The rows are grouped in 4 different ways at once. Each group adds its own fixed numbers to the row, and there is some noise. The rows also spread widely along 15 directions, which tell nothing about the answers.
Some rows, each with its group in each grouping after it:
[-16 -30 -22  34 -18   4  44 -31  11 -47  12  26  21 -29  -4 -13   0   0
  28  15  11  23 -16 -37 -11 -18 -25  -3   5  -8  -5  -3   3   4 -24   5
  -3 -20  35  16 -11  12]
H K nosaz (5)
[  4  15  10  28   5 -38   6  12 -15  -2  13   6  -8  20  11   9  -3  20
  11  28  14  -5  10   3 -39   7 -21  15 -15   7 -15  12 -11  48  -7  -6
  15  21  40 -14 -22   2]
S A nosaz (2)
[ -8   7  20  31  12 -13  34 -17  23   1  26 -15  30  12   6  -1 -25  -5
 -23  -3  34  50 -22  21  34 -14 -20  30  11  -4 -21 -28   3 -34 -41  21
  14 -19  33  18  36 -38]
H K Roki (5)
[  7  10   9   1 -17 -21  13   0 -14  -5  16 -36 -25  14 -14  17 -14  17
 -12 -15 -31   5 -14  43  11  27  16  -8 -15  12   9  -9  -7 -30   2 -17
   0 -13 -19  14  13   0]
S A pim (0)
[ -2 -22  -7 -22  -1  12  11  19 -10  -1   7  -6   3  19 -11  16  11  -6
 -12  14   9 -17 -18   4   1 -10  21 -16   7  -1  10  -1 -14 -20  -2  10
  16   8 -30  15   4   0]
Z M pim (4)
[  5 -38 -19 -39   2  62  -5  11  -8  -2 -44  38  21 -21 -11  -7  32 -17
  33  22   4 -23   7 -34 -33 -36 -19 -10  16 -35  -2   9 -19 -13  14  32
  -9   1 -67 -19 -41   0]
Z M Roki (0)
[ 34  28   7  37 -23 -18  -1  -7  -1 -15 -18 -30  -8   5  -9  23 -41  17
   5 -15 -21  -5 -14   6 -35  28 -10 -22  -9  11 -15 -22  -7  -2   4  11
 -16 -24  -7 -23  -4 -18]
Z E pim (3)
[-28  -6   2  15 -15  -9  -6  20  24   2   0  11   0  27 -20 -15  16   0
  -5   1   6   7  -2  30  34 -12   1 -10  18  -1  15 -12 -19 -24  -6  -1
  35   3 -17  14  17 -31]
S E Roki (4)
[ -8 -19 -34  -8  -3  22  10 -42  -4 -27  10  -6  12 -27   8 -10 -12 -23
  26  34  24 -14 -42 -26  14 -25  22 -14  -9   2  -5  40  17  10   0 -16
   5 -18  29  20 -28  39]
S M pim (1)
[-20   5  -8  -2  -2  -1 -36  25  13   3 -32  30  12  15 -13 -19  21   0
  27  19  18  -9  21   7 -21 -23 -30   9  12  -3  -4  11  -2  33  25  -4
  37  13  -2 -25 -33 -16]
Z K pim (2)
[ -1   8 -10 -53  -2  17 -30   8 -18  23  -5 -12 -21  12  -9   2   9 -21
 -13   5  -3 -14   7  -1   9   7  11   2  15  -5  23  24  14  15   5   6
  14  -1 -31  19  10   8]
Z E nosaz (3)
[ 20  19   8  23  10 -41  43  14  -9 -20   7  -3   8 -13 -30  10  21  20
  37  11  -2 -11  15  21 -59  18 -16  29 -13  -8 -15  20  -1  -7   7 -54
   8 -27  16 -10 -15 -11]
S M Roki (1)
[ 22  38   2  -5 -18 -10 -24  -1 -12   3 -18 -16 -14  -8 -31  -9  -3  12
  16 -15 -31 -11  17  16 -21  27 -12   5  -4   0   5  24  32  22  17 -26
  -3 -29 -18 -12  -3  -8]
H E nosaz (4)
[  4  21  17  13  13 -18  22   5 -10   3  53   7  14   4  -5 -17 -10   6
  10  10  10   1   8  23  16  22   7  17 -12   3 -15  35  22  21 -19 -23
 -11 -25  41   6  22  -5]
Z E pim (4)
[ -8 -38  14   8  10 -20  35  46   0 -17  25  38  -9  25   2  14  -8  12
 -10   4  11  19 -20  18   9   1  14  -7  -5 -16 -16 -29 -44 -33 -33 -22
 -28 -14   5  24   7  -3]
Z K pim (3)
[  1 -25 -10   0  17  14  13  33 -12  -4  15  21  -2  13  -2  25   6  -4
 -31 -11   8 -30  -7 -24   0  10  35 -38  -8  37   5 -37 -28 -15 -24  -2
 -30  11 -18   1  16  26]
H A pim (1)
[-13 -48 -11  -1   0  24  14  12  10  -4  12  22  14   2   7  -6 -10  -1
   0  -6  16   9 -14   1  16 -23  -8 -24  -4  -1  -7 -14  -9 -21  -7  24
   0   8 -10   4   1   4]
H A Roki (3)
[-20  -1  -4   3   1  21 -45  -2   5  27  -9  20  -3   6  29 -19 -22  -3
 -12  -8  15  -2   9  -1  33 -12 -11 -14  -7  12  -4  -6   3  48  -6  20
  -1  24  10 -21  -1  16]
Z A Roki (1)
[  1  11  -6  -5  17   5 -14  26   5   6 -31  31  -1   0 -20   3  31 -16
   4  10   8 -20  28 -26 -29  -9  -8  10  20  12   6 -15 -20   9   9 -10
   8   9 -16  -9 -17  -3]
S A pim (3)
[  3  18  -2  17  -7 -31  -3  13 -14 -14  11  -3   1  13 -19  -4   8  25
  29  11  -3 -19  17  24 -43  29 -13  -2 -35  24  -6  40  16  45  20 -47
   9  -3  27 -24 -21   8]
H K nosaz (0)
[  4 -33 -11 -12  12  -7  25  43 -11  25  26  29 -21  -6  13 -12  -9   5
  23   3  21   5 -12  28  17 -28 -11  -6   5 -32   1  22  -2   0  15   2
  41  23  15  37  -7   6]
H E pim (3)
[-18 -27  -7 -29   1  18   1 -11 -12   4  -7  22  -9 -18  12 -10  10 -17
  -6   8  -4   9  -7  -1  20 -21  -2  11  -4 -14   1   4 -13   4   3 -20
  -8   6 -10  13 -22  40]
Z M Roki (5)
[-14  -8 -21  22  -8 -19 -13  13  20 -10 -31  14 -11   0 -17  -5  -2  12
  10 -12   7  10   1   3  -2 -13  -8 -12   7   6   5 -19  -1   2   3 -37
  19 -14  10   7  -9   4]
S M nosaz (1)
[-16 -20   0  -6  -1   4  -4   5   4  11   6  -2 -10  11  21   3 -22  -1
 -41 -24   6  24  -6   9  33  -5  -3 -10  -2  16   6 -37  -3   1 -12  15
   5  21   7  11  17  20]
H K pim (3)
[  8  -7 -14  22  -9  -2   2   4   1 -44 -18  26   2   1 -17  11  -8   5
   4  13   9  -7 -12 -53 -39   4   9 -22   5   8 -11 -23 -13  14 -33 -12
 -41 -36   7  -5 -14   4]
S K pim (4)
[-17 -16   3  62 -22 -22  16  34  23  -5   0  35 -12  18  -7  -7   4  13
  15  -6 -15 -13 -16  38  28  -9   5 -46  -1   9   7 -37 -62 -41   7   2
  20  29 -22   2  -4 -23]
S E pim (5)
[ 41   2 -19  61  14   6  24  -3  17  28   5  34 -26 -57  13 -24 -57   7
  30 -50  14  23 -23 -16  50 -26  -2 -32  23 -10  -4 -18  19 -11   4  -1
   3 -27  50  44  15  -2]
H E nosaz (0)
[ 34 -18 -15  56  18  10  27  15  11   2 -11  75 -15 -53   7 -22 -23   1
  52 -14  14  -3 -20 -31   9 -30   2 -31   9 -17 -21  -9 -24  -4  11 -29
 -25 -26  32  19 -29  10]
Z E Roki (0)
[-15  -2   4  18 -22 -11 -11  15  11  21  -6   2 -27  13   5  -5  -8  19
 -17 -39 -23  18  13  32  32   9 -16 -19   5   8  23 -34  -9  -1   3  10
  21  27 -13   5  20   1]
H M nosaz (3)
[ 17  29  10 -28   4  10 -16 -13 -21  -1 -12 -12 -21  13  -5  21  12 -33
  -3  38 -11 -39 -28  -7  -5  17  40   4  -6   3   4  28 -28  -4   6 -25
 -20  -5 -33   8 -24  11]
Z K nosaz (3)
[  0  -7  -6 -37 -11  33   5 -29 -23 -20   5 -21  28  -2   0   4   7 -14
  22  45   1 -18 -13 -12 -32 -10 -14  11  -6 -18 -10  41   8  12   6  42
   5   3 -25 -19 -32   5]
Z A pim (2)
[-32  -9  -6   2  -4   5 -34  13  23   7 -10 -13  29  49 -14  -5  -6   6
 -19  -2  31  17   6  24  16  -9 -11 -12   2  25  -2 -12  11   4  -9  13
  28  -3  -2 -14  17 -26]
Z M nosaz (0)
[ 26 -22  -4  20  17 -10  47  47 -10  12  26  53  -6 -27  -1 -12  -6  24
  58  -1  14  -5   3  13 -12 -20 -15  -4   7 -41 -16  22  -3  -5  13  -6
  13  -4  21  16 -15  -8]
Z M pim (2)
[ 16   8   1 -22   0  21   6 -22 -23 -10   0  24 -28 -20   6   1  -4 -24
   7  34 -11  -7 -30 -45  14  -5  28   4  20 -34   2  15 -17   1 -34   5
 -43 -26 -18  31 -14  14]
S A pim (4)

New rows, each followed by its group in each grouping:
[ 18   1  20   1  23  -8  17   7 -15   2   2  21 -13   5  16  15 -13  -9
   4  30  10   4 -35   0   5 -12  20  15   0 -26 -28  -1 -38 -16 -17 -21
 -28 -12   7  17 -25   6]
Z M pim (2)
[ -1 -15 -14  17   4 -22 -19  19  12   8 -20  16 -31  25  18   6 -39  -8
  -3  20  47  20 -45  -8  10 -37   3 -17  15 -15 -12 -13 -25  13 -12  -6
  30  -2  35  35 -20  -7]
S E Roki (3)
[ 10  -3  -9   2  14  33 -13 -19  17  11  -4   6  21 -17  17 -16 -46 -21
   6  -2  34  11 -27  -7  35 -29   2  -7   2  -1 -27   3  21  -2   0  16
  -9 -22  20   3  -4  -3]
Z K pim (3)
[-21 -27   2 -32  -1  10   9  -1 -21   7  22   3  -1   6  22  -4  15  -5
 -17  22  10  -4  -2  13   9 -12  -6  11 -16  -5   8  17 -10  26   4   8
  21  42  -3   5 -12  32]
Z K Roki (4)
[ 55   9   5  38   2  15  32  15 -13  10   4  24 -14 -21   6   7  -8  -3
  39  16  -4 -57 -32 -14 -12  -8  21 -42  -1 -18  -7  11 -42 -25   9  30
 -10  14 -32  -2 -20 -21]
S E Roki (4)
[ -8 -29  16  14  -2   4  39  20  -4   7  28  26 -10   3  11   1   2  17
 -20 -23 -13  26   9   8  24   7 -12  -8   9 -17   9 -40 -34 -23 -32  29
 -14   9 -12  16  33  -2]
Z E Roki (0)
[-17 -16  -4  36 -12 -13  45  -2  15 -18  32  18  29 -13 -10 -22   0  20
  26  -6   9  27  16  13   0  -4 -34   8  -1 -10  -9   2  14  -8 -21   6
  11 -18  31   0  18 -16]
S M Roki (5)
[ 28  33  12   9   4   3  -7 -18 -30  -1   9  25 -38 -11  20   1 -21 -12
  20  29 -17 -30 -34 -18  16  24  45 -12 -18  -6 -12  35 -27  26  -9 -36
 -58 -20  12  10 -30  29]
Z K pim (0)
[  6   9  -5   9  -6 -13  22 -19  -6 -34   0 -13  13 -22 -18   7  11  -1
  11   4 -15 -16   8  -3 -42  22  -2   8 -27  33  -6   6   4   8  22 -45
 -10 -12  13 -18 -23  30]
S K pim (3)
[  1   1  -8  11 -14  10 -27  22  -1  23 -11   3 -14  25   5   3 -15   9
  -9 -14  10  -7   4  -5   4   0 -10 -35  14   5  13 -16  -7  23  -7  47
  20  17 -15  -7  15 -18]
Z E Roki (0)
[ 24  15   1  -4   0  21   2 -33 -14  10 -14 -10 -13 -37  20  -1 -17 -21
   4   0 -20 -12 -15 -11   3  -3  -2   1 -10   2  -5   5  -5  10  24   2
 -10  11  -5  -2 -28  34]
H E pim (3)
[-18 -10  -7 -45  -5  40 -19 -12 -12  -7 -25  17  20 -12 -14 -24  36 -14
  19  24 -12  -1  28 -14 -21 -10 -32  23   2 -21   2  30  10  23   7   6
  -8  -5 -36 -20 -29  12]
H E nosaz (0)
[ -3  -6   5  65 -12 -23  43   0  10 -23  34  25  11  -9  -4 -15  -3  25
  23  -1   0   6   7   2  -4  11 -16 -12  -9   8  -4  -5  -7  17 -14  -6
   0  -4  42   0   9  -4]
Z E nosaz (4)
[-31  24  -7 -58 -15  11 -36 -50 -26   9  -1 -11 -37  -3  18 -17  20 -30
  -9  41 -12   8  -1 -23  33  -2  10  38  18 -20  31  54  19  58 -12  -9
  16   8  10  34 -16  46]
S M nosaz (2)
[  3  -9   3 -10   3 -17  11  -8  -3  -7  -2 -23 -10   4  12  15 -31  -3
 -18   6  10  27 -30  18   2  -9  -4  16 -10  -7 -16 -15  -5 -11  -4 -15
   5  -7  14  18 -12  12]
S K pim (3)
[ -9  -4  -3 -10 -10  21 -29  -2  -1  16 -29   7 -15   7   9   0   6 -13
 -27  -1  -1  -4   3 -19   9 -15  -8  -9  17   1  17 -25 -19  23  -2  30
  14  28 -27  -2  -4   8]
Z E Roki (4)
[ -4   9  12  56 -18 -32  33 -21  -3 -14  61  10 -17 -13  22 -17 -41  30
  18 -14 -17  15 -17  32  46  35   9 -15 -32   3  -8  17   8  22 -26 -29
 -27 -17  61  14  21  21]
Z K nosaz (1)
[ 14  36  26 -28  14  -5  13   9 -26  11  24 -15   5   3 -20   2  24  -6
 -11  11 -19 -20  26  23  -8  34  11  35  -7   1   0  25   7  -4  -8 -20
 -18 -13 -24  -4  16  -5]
S E pim (4)
[ -7 -23 -17  16   5   3  31  18  -6 -25  33  19  14  12 -13  12  22  -8
   5  19  22 -30  -9 -31 -17   1  26 -26   6  29   9   1 -20  -1 -11   1
   9   3  17  12   5  12]
Z E pim (2)
[ 23   3 -13 -37 -13   8  -8  -2 -27  14  -6 -38 -32 -10  -3  12 -11 -10
  -3 -12 -27 -25 -18  24  -2   8  13 -17 -12   6  17  20  10  -5  43  -9
  21  13 -35  12 -15  28]
H E pim (3)
[-20  11  13   0  -2 -10  -9 -27   2  11  13 -22 -21   7  18  -2 -15 -13
 -41 -18 -10  21 -27  31  63   2  23   8 -12  26   6 -15  -7 -10   2 -34
   8  10  17  21   9  32]
H K Roki (2)
[ -3   0 -13   8 -11  -1   7  14   0 -31 -16   9  20   9 -37   7  25   8
  21  16   6  -6  22 -29 -62   9 -27  -1  19   2   6  -2  -3  14  -7  11
  10 -24  -8 -15  -7 -22]
Z E pim (0)
[ -7 -31 -14  -1  18  17  41  27   1  -2  37  24  38 -11  -6  -9   8   8
   8  -5  35   5  27 -15 -12 -11 -25   3  16  -8  -2  -4  21   4 -27  38
  11  -7  18   4  33  -9]
Z E pim (1)
[ -4  11   0   2  12  -4 -25   6   3  17 -24  10   4  -1   2 -10  -6   9
  -9 -15  13  20  33   1 -14  -2 -37  21  -2  11  -8 -14  16  45   6 -12
   6   2  22 -19  -6   6]
Z K nosaz (0)
[ 17 -31 -22 -60 -20  24   9   7 -36 -16   6 -26 -17   8 -14  28  -3  -6
   8  18  -7 -26 -33  -7 -31   6  22 -25  -4 -24  11  34   4 -18   3  12
  -5 -19 -50  19 -11  16]
Z M Roki (3)
[ -7  15   2  -1   1  22 -14 -18   9  -7   0  18  19 -17  -6 -25  -7 -15
   0  -8  -9   2  21 -13  18  16   1   5  -5  17 -12   3  17  10 -15 -16
 -47 -36   5 -17   8  13]
S E pim (3)
[ -4  -2   6  28 -21 -14  16 -15   1 -21  17 -11   7  26   8   3 -23   9
  18  40  15   6 -43  13   3  -8   0 -12  -3 -19 -13  17 -16   4 -20  25
  16  -3  16   7 -12 -22]
Z M pim (4)
[ 21   7   1 -12  17   7  13 -16  -5  -3 -26 -15   0  -8  -1  24  -7 -17
 -16  12  20  23 -22 -34 -24 -24 -14  30  28 -20 -10 -24  -3 -14 -18  18
   7 -16  -2  19  -9  -8]
H K nosaz (2)
[ -7 -15   0 -19  -1  -2 -16  -1  -4   1 -14  -9  -4  10   7  -3 -11  -4
 -10  18  10   6 -23  28  11 -23  -2   6 -20  -6 -11   5  -7   3  11 -21
  11  13 -10   5 -28  13]
S K nosaz (4)
[ -2 -13 -33 -26  -2   6 -14  -3  -1   0 -25 -28   7  -9 -17   6  -2   0
   2  -9  17  -1   2   2 -23 -17 -16   0   2   8   8   9  36  16  25 -13
  39  -8  -1   3  -9  16]
Z M nosaz (1)
[ 31 -24 -16 -25  -1  31  31  15 -27  -2   5  -3  -2 -20 -10  19  21  -8
   5   5  -4 -52 -10 -20 -31  -8  17 -29  -6  -1  14   5 -15 -22  17  23
   4  22 -54   3 -11  14]
S K Roki (4)
[ -8 -16 -24 -16 -21   1 -21   6   2 -14 -37 -24 -13  27 -15  24   4 -11
  -7  16   5 -17 -27  -3 -21 -14  11 -29   6  13  15 -13 -21 -14  18   3
  35  12 -34   5 -25   3]
S M pim (3)
[ -6  10  -1   5  11  -6   6 -18  -8   9  17  -1  -7 -10  12  -7  12 -15
   0  11   0 -17  -1   7  14   7  13   6 -25  32   5  26  -1  25  21 -44
  11  24  32   6 -17  46]
H M nosaz (3)
[-11  15  10  -5  -2  -3  -9 -22  -4 -14 -20 -19   6  10  -7  12  27 -23
 -12  27 -15 -18   1   5 -22  12   2  17 -18  29   1   2 -30  10  22 -32
   2  15 -15 -18 -31  24]
Z E nosaz (3)
[ 17   6  -5   9  -4  -1 -20  32  -4  21  14   6 -25  30   9   6 -44   2
  -2  -3  16 -19 -28   7  28   7  31 -48   3   2  -4   2  -7  -3 -20  26
  -7  -7  -4  15  19 -21]
S E pim (3)
[ 23 -13  -2 -16 -14 -12   0  16 -30 -19 -13   5 -16  18   1  18 -34  26
   8  28  15  29 -10 -32 -64  -1 -39  10  16 -62 -20   3   9  45 -50  40
 -21 -33   1   5 -11 -21]
Z E nosaz (4)
[ 18  39  11  45   3 -15  -6 -18  20  -2 -23 -19  25 -11 -22  -7  -7   2
   6 -12  -3  -2  12  15 -17   6 -20  13  -7  30 -16 -13   9   4  23 -28
   8 -18  12 -27  -7 -19]
Z E nosaz (4)
[ 24  24  28  -7  41  -1  12  -3 -14  24  11  11  10   0  16  -1 -18 -11
 -12  25  34  22  -8  -9   3  -9  -4  47   4 -28 -37  13   7  13 -41  -7
 -29 -26  30   8   1 -12]
H M Roki (4)
[ 17  65  13  17   6   8  -7 -14   0   1  -7  23   6 -16 -29 -14  26 -30
  28  20 -16 -34  15 -21   1  22  15  18  20   4   1  25  -8   3  -4 -20
 -26 -35 -13  -8   0 -22]
Z E pim (5)
[-18   4  19  30  -6 -10  51 -32   0 -46  20   2  31  -6 -12  -5  36  -5
  19  42 -15   4   3   1 -23  13 -13  28 -13   4  -9   8 -35 -13 -11 -17
  -9  -8  11 -11 -20   3]
S E pim (0)
[ 21  24  11  20   9   0  25 -12 -15   6  18  12 -15 -28   4  -5  -4  -1
   6 -11 -23  -6   6  -6  11  22  10   3  -5   7   1   1 -10   7   0 -20
 -27 -12  15   7   4  21]
Z E pim (0)
[ -9   9  15 -11  12   3  15 -38 -10  -2  10 -17  19  -3  24   1   7 -19
 -11  36  13   6   0  -3  -9  -3 -15  40 -19   3 -17  18  -6  23  -8  -3
   0  15  25 -10 -21  26]
S M Roki (3)
[-22   7  10 -18  18  35  -5 -27   6  26   9  12  25 -19  19 -33   0 -19
 -17  -6  12  37  29  -5  46 -14 -28  39  18  -8  -3  -3  20  19 -19  30
  -2  -2  16   3  22   7]
Z E pim (0)
[-17   8  -6  -1 -25  -3 -13 -10   1 -17 -18  -4 -15   7 -11   4  21  -9
   0  10 -22 -17   0   3  -7  12   4  -8  -2  19  23  -2 -22  12  23 -17
  18  16 -17  -4 -20  18]
Z K pim (3)
[  9  52   2 -23   6  40   3 -87 -18  -5   3 -22  14 -47   7 -10  27 -54
   8  37 -13 -31   3 -52  -2  17  16  37   0  19   9  55  19  37   9 -12
 -19 -12  14  -4 -20  47]
Z M Roki (3)
[ -5   4   6  12 -21   1   0  13  -7 -10 -19  27 -12  15  -9  -3  20   7
  27  27 -15  -2   3 -10 -23   0 -24  -5  22 -32   9   1 -36   9 -11  32
   8   8 -28  -5 -20 -25]
H E pim (0)
